The same things were measured in two ways. Each way mixes the same 9 hidden numbers, adds some noise and spreads widely along 6 directions of its own, which tell nothing about the thing.
(in the rows, 128 means zero)
Some things both ways: the first way, then the second way.
[ 82 115 193 193 105 135 159 120 119 124 152 140 144 142 118 109 172 164
 182 129 147 160  99 148 113 137 105]
[163 119 112 110 108 140 102 198  75 183 150 124 154 107 111  97 133 162
 160 144 116 179  76 129 106 105]

[129  89 101 142 124 117 174 100 117 161 141 146 133 171 131 127 108 149
 176 144 102 119 132 130 132  83 178]
[180 138 135 119 155 127 157 193  88 113 143 140 140 187 162 119 126 159
 153 124 130  98 121 132 130 102]

[129 130 116 131 144 115 135  81 127 128 108 133 128 162  95 123 122 137
 107 102 114  45 150 147  61  94  88]
[204  87 117 146 109 173 113 185  75 110 151  99 158  64 132  68 139 109
 133 114  91 107 172 112 172 182]

[ 98 149 185 159  90 108 169 138  79 138 149  88 123 124 125 126 107 140
 126 175  87 133 114  97 152 167 160]
[191  97 111 179 132 114  94 157  55 100 156 148 143  68  93 107 125 124
 104 165  89 139 149  87 153 150]

[124 120 134 134  91 143 145 108 129 128 144 121 155 114 141 126 160 100
 169 144 142 189 133 113 147  65 155]
[150  78 143 109 155 136 156 111 150 172 121  98 125 165 181 138 124 146
 114  35 152  49 128 105  60 142]

[179 143  99 106 159 139 107 157 156 105 158 180 158 156 161  94 152 112
 147 132 131 176 143 158  94  70 147]
[130 159  92 155 205  37 121 117 109  65  80 143 158 179 126 157  72 114
 115 122 116 134 148  92  93 188]

[114 101 120 126 108 126 119  95 115 141 116 116 113 125 113 129 121 155
 133 115 110  73 133 128 140 126 116]
[ 93 143 121 109 163  70 146  96 130 121 131 147 166 200 134 149  70 181
 143 157 154 109  92 124  17 129]

[186 143 144 130 124 152 149  83 114 128 123 118 121 138 154 116 139 122
 133 207 135 195 133 134 131  87 120]
[137  86 113 132 146 120  97  95 106  99 154 113 161 102 126 124  91 113
 119 123 135  98 139 101  88 171]

[102 117 130 122 119  92 132 151 106 144  95  68 135 128 120 165 122 106
 129 104 144 117 127 112 166 169 130]
[150  90 136 113 140 161 147 120  89 108 143 129 179 106  96  81 121 144
 122 137 107  85 120 129 161 132]

[ 91 104 158 157  96 142 143 101 117 136 116 158 110 122 106 115 121 149
 171 142 104  87 124 126 113  83 109]
[128 104 136  87 112 205 171 148 148 150 162  92 185 148 176  95 104 197
 174  80 126  84 114 118  86 131]

[118 157 165 102 120 112 101 176 110 113 157 119 162 127 144 130 136 113
 140 128 138 166 154 109 161 153 144]
[161  70 120 173 173  84  74  99  63 112 134 145 128  75  90 131 118 104
  73 133 121 109 125  82 145 137]

[119 125 160 167 142 150 137 146 148 125 144 158 114 135 133  87 150 145
 139 134 125 146 116 138  99 110 114]
[156  98 121 138 141 102 130 115 107 138 144 138 161 127  95 116 107 162
 121 148 105 120 122 108  74 152]

[157 136 121  94 150 115 119 134 143 128 109  97 136 107 191 174 140  83
 105 106 171 184 141 114 198 136 161]
[118 155  93 139 142 105 139  84  99  69 135 141 155 145  85 121  91 144
 120 143  92 120 131 124  89 166]

[176 106  83 125 121 116 144  82 116 171 121  79 115 122 173 173 145 111
 107 124 144 180 128 107 195 137 151]
[165  98 128 166 164  69 115  90  96 141 114 128 125 139 110  95 129 134
 103 110 111  75 132 110  78 178]

[133 126 126 130 129 127 136  78 122 138 112 116 115 135 112 125 114 149
 106 132 109  77 136 129 114 121 111]
[174 120  96 180 164  70 100 131  92  85 129 122 161 115 109 101  99 117
 125 144  87 122 161  91 110 202]

[144 140 132 126 132 142 117 126 139 116 128 169 128 121 139 106 126 140
 136 159 147 166 130 143 101  81 109]
[154 113 108 133 135 107 122 137  87 113 164 158 138 124  99 158 108 148
 114 169 126 153 105 102  87 105]

[122 127 138 154 147 121 145 175 136 121 151 136 144 165 125  91 139 132
 152 120 110 129 113 142 102 154 145]
[121  93 119  87 188 107 168 132 115  90  63 121 182 170 131 166 114 106
 102 132 164 101 100 127 148 133]

[120 122 127 129 136 109 121 174 122 145 128 131 103 146 133 113 104 145
 133 131  91 100 131 123 131 142 140]
[164 131 125 179 172  98 131 120 108  80 144 133 205 117  85  44  76 171
 145 153  46  93 172  89 134 201]

[168 151 120 104 143 116 121 131 128 142 165 126 150 144 167 131 136 106
 122 152 150 208 173 109 140  91 144]
[151  91 135 113 112 178 123 144 103 126 194 109 154 101 145  93 107 153
 143 123 128  84 127 127 107 117]

[116 107 132  98 108 115  97 126 117 130  87  60 124 117 133 161 159 107
 134  97 155 121 148 123 177 130 107]
[179 118  93 175 149 136 105 158  40  66 103 109 150  96 148  53 179  72
 137 113 102  84 129  71 228 175]

[105 126 123 115  92 131 103 107 120 142 140 148 133 124 105 113 119 178
 166 188 171 185 154 132 105  58  86]
[143  56 131 100 157 147 125 159 103 102 129  87 170 117 165 147 105 117
 113 138 166  81 113 143 162 117]

[ 68 151 150 114 147 142 104 157 179  94 103 132 132  93  82  90 124 102
 109 109 149 105 148 122  60  75  77]
[197 113  89 156 155 101 151 160 104  95 131 144 152 149 114 162 128 139
 129 135  93 154 140  67 111 160]

[174 144 116 147 147 177 120 129 175 107 140 175 129 119 138  71 169 101
 119 154 138 207 123 155  55  27  96]
[161 112 117 122 111 148 144 136 112 121 189 143 139 122 124 124 115 150
 136 141 123 117 123  90  68 114]

[124 134 156 158 105 121 183 122 116 151 178 106 134 113 179 145 129 120
 127 152 120 198 115  89 179 133 196]
[169 147  98 143 110 112 139 173  74 114 149 153 112 147 120 148 133 153
 123 156 113 154 118 124  96 114]

[104 134 169  95 142  92 104 159 105 120 151 155 140 162 153 132  94 193
 165 143 141 108 156 138 166 178 151]
[161 100 133 128 133 124 117 153 117 182 165 127 173 100  93  81  99 181
 145 137  93 145 105 101  75 123]

[217 121  50  79 205  72 154  59 107 178 116 117 120 194 182 189  59 158
  78 123 122  85 163 128 175 188 183]
[119 108  96  69 166 104 170 150  92  60  57 119 157 190 146 206 124  82
  96 160 193 116  93 168 147 125]

[105 107 114 161  78 138 119 168 147 129 125 147 107  95 130  97 159 132
 143 124 130 166  94 157  83  24 120]
[136 100 146  77  89 178 237 143 136 167 104 143 133 188 171 153 159 187
 109 106 167  72 110 124  63  95]

Other things, the second way, with their names:
j_833: [116 105 131  95 176 108 137 115 122 108 115 114 188 121  70  99  68 135
 106 156 113 113 110 161 131 126]
j_841: [146  68 116 101 152 116 132 151  98 119  90 106 150 127 147 162 129  95
  95 138 171 107 105 129 134 131]
j_385: [138  71 142  98 161 141 165  99 120 121 153 141 185 135  88 132 100 175
 116 156 125  92  96 115 115 101]
j_959: [150  82 126  58 159 179 173 195 100 132 119 121 168 163 144 179 138 146
 131 117 160 134  63 143 185  51]
j_18: [147 139 105 160 137 115 153 149 130 129 105 121 153 135 141  98 117 154
 132 101  89 122 137  60  91 162]
j_417: [167 125 114 152 158  91 138 123 119  99 132 131 138 140 130 115 106 117
 120 113 111  95 157  83  78 175]
j_4: [108 129  96  84 169  99 153 150 156 123 109 110 152 159 119 185  71 131
 107 132 142 156  84 127  79  87]
j_933: [132 133 117 161 166  92 114  99  90  93 137 140 163 130  94  98  88 155
 122 142  89 108 128 109 117 154]
j_343: [128  94 130 133 193 118 134  83 151 114 168 119 185 142 116 117  66 174
 144 104 101  88 112  74  89 131]
j_458: [177 128 100 146 171  71 135 171  97  98 113 150 153 139  99 138 116 113
 119 165 109 157 121  84 121 133]
j_381: [127 112  89 122 160 108 142 122  96  64  97 124 190 150 122 147 117 118
 132 155 132 128 108  99 137 165]
j_618: [ 86 172  81 110 154  86 162 175 133  96  65 107 184 190 169 141  98 139
 160 158 144 154  81  98  86 136]
j_780: [123 103 127  59 128 185 190 151 168 155 122  76 184 177 171 127 102 180
 163  74 137  95 106 140  76 136]
j_604: [165  79 116 128 165  91 111 167  79 131 122 129 124 140 150 176 137 115
 107 139 168 125  91 110 127 103]
j_828: [114 117 161  55 140 186 218 133 162 155 168 140 196 191 137 100  93 220
 173 124 137  77  80 120  67  66]
j_640: [184 139  93 148 163 104 179 152 105  93 159 183 159 162  65 150 129 173
 141 178  74 174  92  52 120  91]
j_713: [139 122 117 117 174  79 127 168 107 166 119 138 127 180 158 153 130 145
 146 133 167 138  47  83  77  68]
j_182: [144  84 117 145 164  90 137  75 109 115 111 146 166 150 121 153 113 149
 108 118 126  98 134  69  73 184]
j_444: [149 100 115 134 169 108 142 108 130 102 124 116 187 142 118 110  93 145
 131 119 102  97 143  91 100 186]
j_95: [170  80 133 102 156 141 157 164  80 128 137 151 150 152 133 154 149 148
 123 142 152 111  81 106 153  77]
j_119: [194  37 128 100 132 176 125 180  93 164 144 100 139  96 145 141 162 114
 115  93 150 113 100 113 155 104]
j_250: [137  83 115  98 139 173 114 114  77  96 141 101 172  84  98  99 120 105
 117 121 124  98 111 150 175 138]
j_927: [165 120 134 143 146 112 156 140  89  81 120 161 168 134 119 105 104 137
 113 155 111  92 171 104 126 163]
j_24: [155 106 137 101 119 148 169 160 114 182 183 186 164 141  88 148 116 216
 144 167 118 174  67  77  66  47]
j_316: [184 120 101 157 144 134 132 193  98 135 118 107 170 122 148  63 154 134
 167 104  89 128 116  53 156 157]
j_214: [196  91 125 172 148  89 110 136 120 130 168 114 139  92  88  99  84 150
 102 142  71 110 169 121  86 169]
j_850: [175 109 118 139 123 139 139 194  65 124 121 142 154 101 115  91 155 134
 124 161 109 138 104  97 177 107]
j_499: [195 105 108 134 195 137 142 214 108 143  82  99 185 150 163  91 153 126
 170  60  97 129 105  56 199 149]
j_784: [129  63 122  72 163 145 134 138  69  81 116 114 156 140 142 173 138  92
 102 156 195  89  70 159 182  85]
j_456: [142  93 140 120 165  96 119 110 103 131 150 140 137 119  81 135  79 147
  85 144 122 108 116 150  99 106]
j_349: [164 123  43 182 181  36  71 154  46  39  93 119 134 100  81 164 132  52
  93 195 106 187  99  90 182 155]
j_888: [169 116  93 166 188  72 114 155  91  91 104 128 149 126 111 124 120 105
 114 138 100 134 117  75 155 145]
j_811: [185 132  94 152 154  88 140 191  92 102 117 133 147 152 131 124 135 129
 138 159 108 146 117  88 127 135]
j_236: [176  90 119 144 161 108 112 129  86  97 147 133 147 112  98 141 100 130
  98 139 106 116 148 127 133 150]
j_332: [149 111 131 136 171  79 132 128 100 123 132 156 130 162 122 162  94 153
 101 137 137 110 123 124  85 114]
j_404: [109 128 131 108 138 147 132 152 111 135 112 119 171 145 184 113  91 152
 147  87 150 104 129 108  97 143]
j_43: [164 100 118 112 137 130 148 158  87 128 139 148 132 148 125 178 129 151
 109 133 139 139 105 125 116  97]
j_387: [185  62 115 141 148 107 118 152  88 130  90 113 151  89 129 103 160  72
 101 130 140 102 129  74 138 173]
j_594: [146 112  94 134 149 132 119 131 109  73 133  89 172 109 121 109  93 115
 127 125  97 109 145 124 142 178]
j_78: [134 116 119  99 159 126 160 156 154 136 118  91 171 172 154 130  88 161
 148 104 127 109 110 129  81 136]
j_428: [109  77 105 103 155  64 161  63  98  68 102 149 173 184  96 227  99 151
  83 219 172 112  98 155  66 151]
j_283: [131 184 107 145 111 120 114 166  77 103 153 138 118 142 166  83 114 131
 157 135 132 118 120 106  83 121]
j_38: [143  67 113  56 147 178 166 155 123 116 136  88 153 136 128 157 135 111
 118 126 160 104  65 150 154  70]
j_563: [193 117 102 187 137  90  96 123  47  71 144 155 128  99 109  96 145  91
 115 151 103 107 163  75 128 188]
j_205: [156 144 106 120 111 171 165 157 104 103 153 117 128 125 128  70 153 115
 144 120 105  94 105 100 131 104]
j_786: [122 128 116 126 171 112 149  99 123 118 133 150 205 164 104 121  86 189
 157 122  97 131 105  74  85 153]
j_536: [154  82 133 120 159 129 135 119  82  89 138 142 169 120 102 132 107 129
 104 149 127  94 130 122 151 134]
j_892: [140  68 135  89 160 143 137 110 159 149 155  88 165  92  82 109  72 130
  99 107 112  97 117 146  94 119]
j_555: [159 130 106 136 146 154 139 161 100  96 121 114 166 108 120  81 121 119
 135 102  85 118 138  94 169 148]
j_394: [150  78 107 109 143 141 155 133  78 106  97 126 128 142 142 169 172 104
  95 119 163  96  84 111 164 103]
j_938: [148 120 113 136 110 132 143 121 101 157 138 149 161 118  97  91 138 171
 138 133  99 138 103  71  73 141]
j_680: [191 123 111 127 133 128 170 200  94 175  78 144 121 170 165 135 186 134
 132  75 134 135 109  69 115 127]
j_668: [154 132  73 126 153 101 156 161  99  56  70 109 150 138 112 150 131  74
  98 142 116 138 136 124 152 169]
j_76: [198  66 137 143 155 126 125 122  68 104 161 152 150 100  74 123 123 140
  94 148  96  99 144 129 163 134]
j_215: [177  75 106 129 141 122 133 168  77 170 104 139 109 155 172 195 184 130
 116  89 170 138  75  66 116 101]
j_295: [151 130  88 159 135  90 110 137 106 121 140 126 160 113 101 104 107 142
 143 150  90 156 116  73  79 163]
j_996: [157 123 116 118 142 114 191 162 120 139  94 149 141 184 145 151 150 151
 123 127 139 117 100  84  90 115]
j_128: [144 143 110 110 102 166 158 151 161 136 184  98 164  89  80  48  77 162
 147 134  58 133 132 122  67 126]
j_472: [127 123 115 121 162 100 159 115 138 136  72 118 171 179 164 116 120 139
 140  80 139  92 127  74  63 188]
j_781: [138 139 112 152 155  77 145 142  95 110 104 150 173 185 158 116 126 165
 161 155 133 114 109  65  81 162]
j_801: [203  79 120 110 158 139 201 185 110 112  67 131 163 137 119 122 174  93
  99 116 121 103 138  83 178 145]
j_879: [132 141 116 121 118  83 156 130 102 139 134 174 152 170 100 156  99 191
 125 185 128 157 106 124  28 124]
j_105: [191 121  81 175 157  66 114 141  85 101 155 175 146 124  74 170 109 139
 121 169  85 192 128  52  86 152]
j_605: [179  97 130 137 115 188 166 160  96  86 147 118 182  88 116  48 136 135
 134 140  84  76 157 101 184 152]
j_479: [123  89 154  60 118 177 166 160 111 148 138 121 178 133 146  99 115 152
 140 145 170  84  90 151 108  89]
j_328: [149 108 112 120 103 138 178 103 146  93 160 126 148 107  85 110  94 136
  96 164  98  93 162 119  49 157]
j_146: [182 161  94 161 154 100 157 197 108  70 136 123 181 161 123  84 110 159
 169 176  67 137 137  91 137 160]
j_941: [141 158 104 120 154 131 141 180 127 108 117  94 151 142 141  97  90 128
 140  97  94 127 129 129 133 136]
j_439: [155 112 103 155 168 109 101 131  98 114 163 105 151 120 122  74 126 132
 156 133 101 102  82  80 131 123]
j_507: [163 102  85 156 186  69  89 145  98 108 113 109 128 136 137 178 111 103
 110 109 129 147 112  92 119 147]
j_31: [113 115 104 127 160  87 129 113 119  93  85 128 168 126 133 146  88 102
 101 131 145 122 136  86  89 169]
j_309: [170  96 102 156 164 103  77 120  45  63 118 116 159  87 114  83 132  65
 115 131 118  92 146 109 180 196]
j_867: [171  99 113 138 152 147 130 155  84  85 151 126 173 121 125 117 113 146
 136 129 100 111 136 109 172 143]
j_189: [112 115 117 110 154  75 153  94  88 117 111 190 127 196 126 217 122 153
  97 159 184 127  76 101  56  90]
j_196: [122 108 118  98 124  98 172 115  98 130 105 170 122 178 115 216 124 156
  79 159 172 133  92 137  53  96]
j_770: [167 140  80 194 148 102 111 109 101  41 143 119 174  69  67  59  89 103
 118 149  32 123 189  68 141 222]
j_37: [136  96 112 125 151  88 143 100 122 131 113 144 150 135  84 169  95 149
  86 136 120 136 121 114  66 145]
j_918: [137  70 138  82  99 167 186 117 177 165 139  96 179 111 118 101  96 162
 116 124 126  83 139 125  32 156]
j_254: [152 121  94 138 142  95 140 137  91 103 104 135 142 150 139 140 144 113
 125 141 140 120 109  83  94 154]
j_429: [137 115 120 135 156 131 144 129 108  92 115 127 188 124 112 101  94 144
 124 122  96 107 144 103 140 165]
j_412: [139 138 117 166 168 102 116 104 119  96 159 125 165 123 122  61  86 138
 150 120  89  85 136  64  93 161]
j_820: [164  88  72 137 168  98 119 169 100  97  90 117 169 113 129 179 129  88
 117 138 132 178 110  51 146 155]
j_761: [164 200  91 202 194  77  67 188  88  67 195 124 161 128 119  53  51 158
 190 144  38 156 133  79 147 132]

Some of these things the first way, each followed by its name:
[152 126 115  88 179 128  87 142 151 124 108 161 119 156 148 116 110 143
 128 130 142 112 161 149 114  99 110] -> j_444
[ 75 141 174 113 114 117  96 202 153  96 164 139 154 111 161 115 150 140
 157 121 178 190 138 139 136  84 152] -> j_196
[112 139 123 135  94 128 105 152 128 117 139 152 124  95 116 106 133 123
 110  93  94  90 119 123 107 117 127] -> j_18
[127 120 118 141  65 118 118 122  81 120 127 153 143 149  97 111 145 145
 171 128  93  82 123 159  82  74 114] -> j_404
[ 86 105 176 136  68 145 125 118 105 124  54  81  87  93 100 128 118 145
 156 186 132 119 106 138 142  94  85] -> j_182
[ 66 122 172 144  98 122 127 170 114 100 117 124 137 127  89 102 134 129
 161 111 107  74 112 135 104 132 120] -> j_429
[153 101 103 138  72 141 135  66 106 127 130 127 133 127 127 129 166 132
 145 118 105 100 121 153 122  70 134] -> j_283
[107 127 135 179 131 121 174 138 111 161 113  98 105 116  92 123 108 101
  99 115  79  96  97  81 127 193 122] -> j_385
[ 82 115 128 179 102 117 171 106 113 124 116 104 145 128  65 123 138 133
 140  78 112  66  81 131 103 194 112] -> j_833
[ 71 126 114 138 120 127 105 209 158 110 126 114 153 111  70  90 163  79
 138  75 124 122 125 116  78 108 102] -> j_828
[126 127 134 120 147 119 131 123 138 134 140 145 143 137 144 133 122 131
 137 128 152 155 150 122 135 106 140] -> j_780
[148 115  53 118 147  88 149  84 106 172  85 142 136 134  94 177  71 116
 116 110 144 105 135 108 129 157 115] -> j_959
[175 102  50 144 123 126 120  84 122 147  94 159 113 163  91 108 144 159
 132 119 127 101 114 189  46  75  63] -> j_479
[192 154  75  73 204  87 131 110 144 130 139 122 146 157 184 165  89 125
  58  86 143 111 162 129 158 180 178] -> j_668
[121 142 133 106 128 118 117 119 131 111 118 125 116 128 123 120 105 177
 106 146 136  98 132 154 106 117 118] -> j_918
[179  97 120 179 151 162 154  70 134 147  79 177  58 148 128 101 118 169
 130 164  98  95  94 172  93 113  80] -> j_381
[123 151 191 150 114 133 192 122 115 114 160  82 110 118 176 116 104 157
 114 199  94 157  93 115 171 155 216] -> j_328
[150 156 156  91 157 100 119 170 119 123 163 146 142 144 205 147  93 153
 139 163 153 192 144 128 192 161 196] -> j_37
[121 137  86 107 106  86 121 148 115 131 112  65 159 108 112 158 139  71
  88  69 139 122 130 107 127 134 133] -> j_680
[ 68 109 188 159 119 166 116 141 174  76  98 130 167 121  94  94 218 100
 200  98 214 180 119 175  80  65  52] -> j_250
[175 134 121 150 154 133 131 167 137 139 155 162 116 149 177 103 142 110
 128 132  96 168 123 127 131 116 160] -> j_189
[193 119  79 105 142 159  86 118 148 120 111 169 115 131 136 105 147 110
 129 124 123 130 140 153 103  75  99] -> j_412
[164 100  75 126 139 141 135  58 150 127  87 127 120 113 134 152 136 110
 111  75 134  80 112 148 142 120 127] -> j_205
[ 81 135 147 131  70 116 140 153 108 107 112  60 165  85  93 146 151  77
 141 114 152 164 109 102 143 132 130] -> j_555
[170 132  91 149 123 133 123 111 117 148 172 172 104 132 145 104 117 176
  98 128  73 105 111 133 118 156 141] -> j_618
[171  99 108  76 126 107  98 106  95 132  85 140 102 166 174 156  95 186
 160 158 125  79 143 176 181 115 148] -> j_472
[ 96 138 135 158 102 101 125 179 111 134 147 117 131 126 111 116 135 135
 123  99 106 115 112 121 114 164 127] -> j_850
[139 128 163 140 143 135 101 181 145 110 124 149 112 131 164 107 157 132
 137 116 133 147 116 155 134 132 119] -> j_938
[154 135 124 160 169 115 178 153 133 162 141 122 130 150 148 128 123  88
 110 140 119 195 124  97 128 140 153] -> j_76
[131 130  84  98 135 129  94 117 146 124 110 151 133 110 102 126 117 129
 111  95 144 104 142 129 107 125  94] -> j_888
[132 125  99 147 110 137 155  94 129 124 155 166 165 123 117 121 142 116
 149 100 124 132 113 131 110 108 156] -> j_941
[164 136  67 100 163  95 129  94 120 164 136 121 111 143 138 148  77 148
  68 115 100  79 153 103 138 167 145] -> j_811
[125 148 130 129 151 111 152 100 124 138 131 111 155 139 105 139 123 105
 110 119 144 128 155 107 112 144 112] -> j_119
[ 95 133 137 100 157 103 119 124 139 118 129 150 152 149 112 128  97 143
 136 100 137  63 169 124 111 122 130] -> j_236
[117 129 150 118 144 128 108 169 153 124 144 129 144 120 168 131 156 106
 140 112 170 199 142 117 165 115 141] -> j_394
[ 75 128 129  73 110 128  80 134 122 114  79 115 136  88  74 144  90 105
 140 115 144  74 164  95 151 135  91] -> j_343
[ 89 160 163 101 136  93 100 225 117 113 139 144 138 128 130 118  87 135
 138 137 127 136 136 110 141 174 144] -> j_24
[162  96 129 122 152 117 152  50 103 140  71  93 111 187 126 157 125 149
 139 122 121  45 141 159 145 148 109] -> j_309
[ 92 130 156 111 171 122 140 112 151 115 137 129 162 139 130 143 111 132
 144 107 175 133 155 111 159 163 143] -> j_38
[126 161 131  94 180 115 102 188 161  97 174 163 162 166 139  92 123 143
 124 109 130 124 157 145  98 139 154] -> j_458
[ 89 139 137 133  90 129 131 143 137 122 125 111 155  88 103 127 144  98
 138 135 174 204 125 108 109  73 108] -> j_43
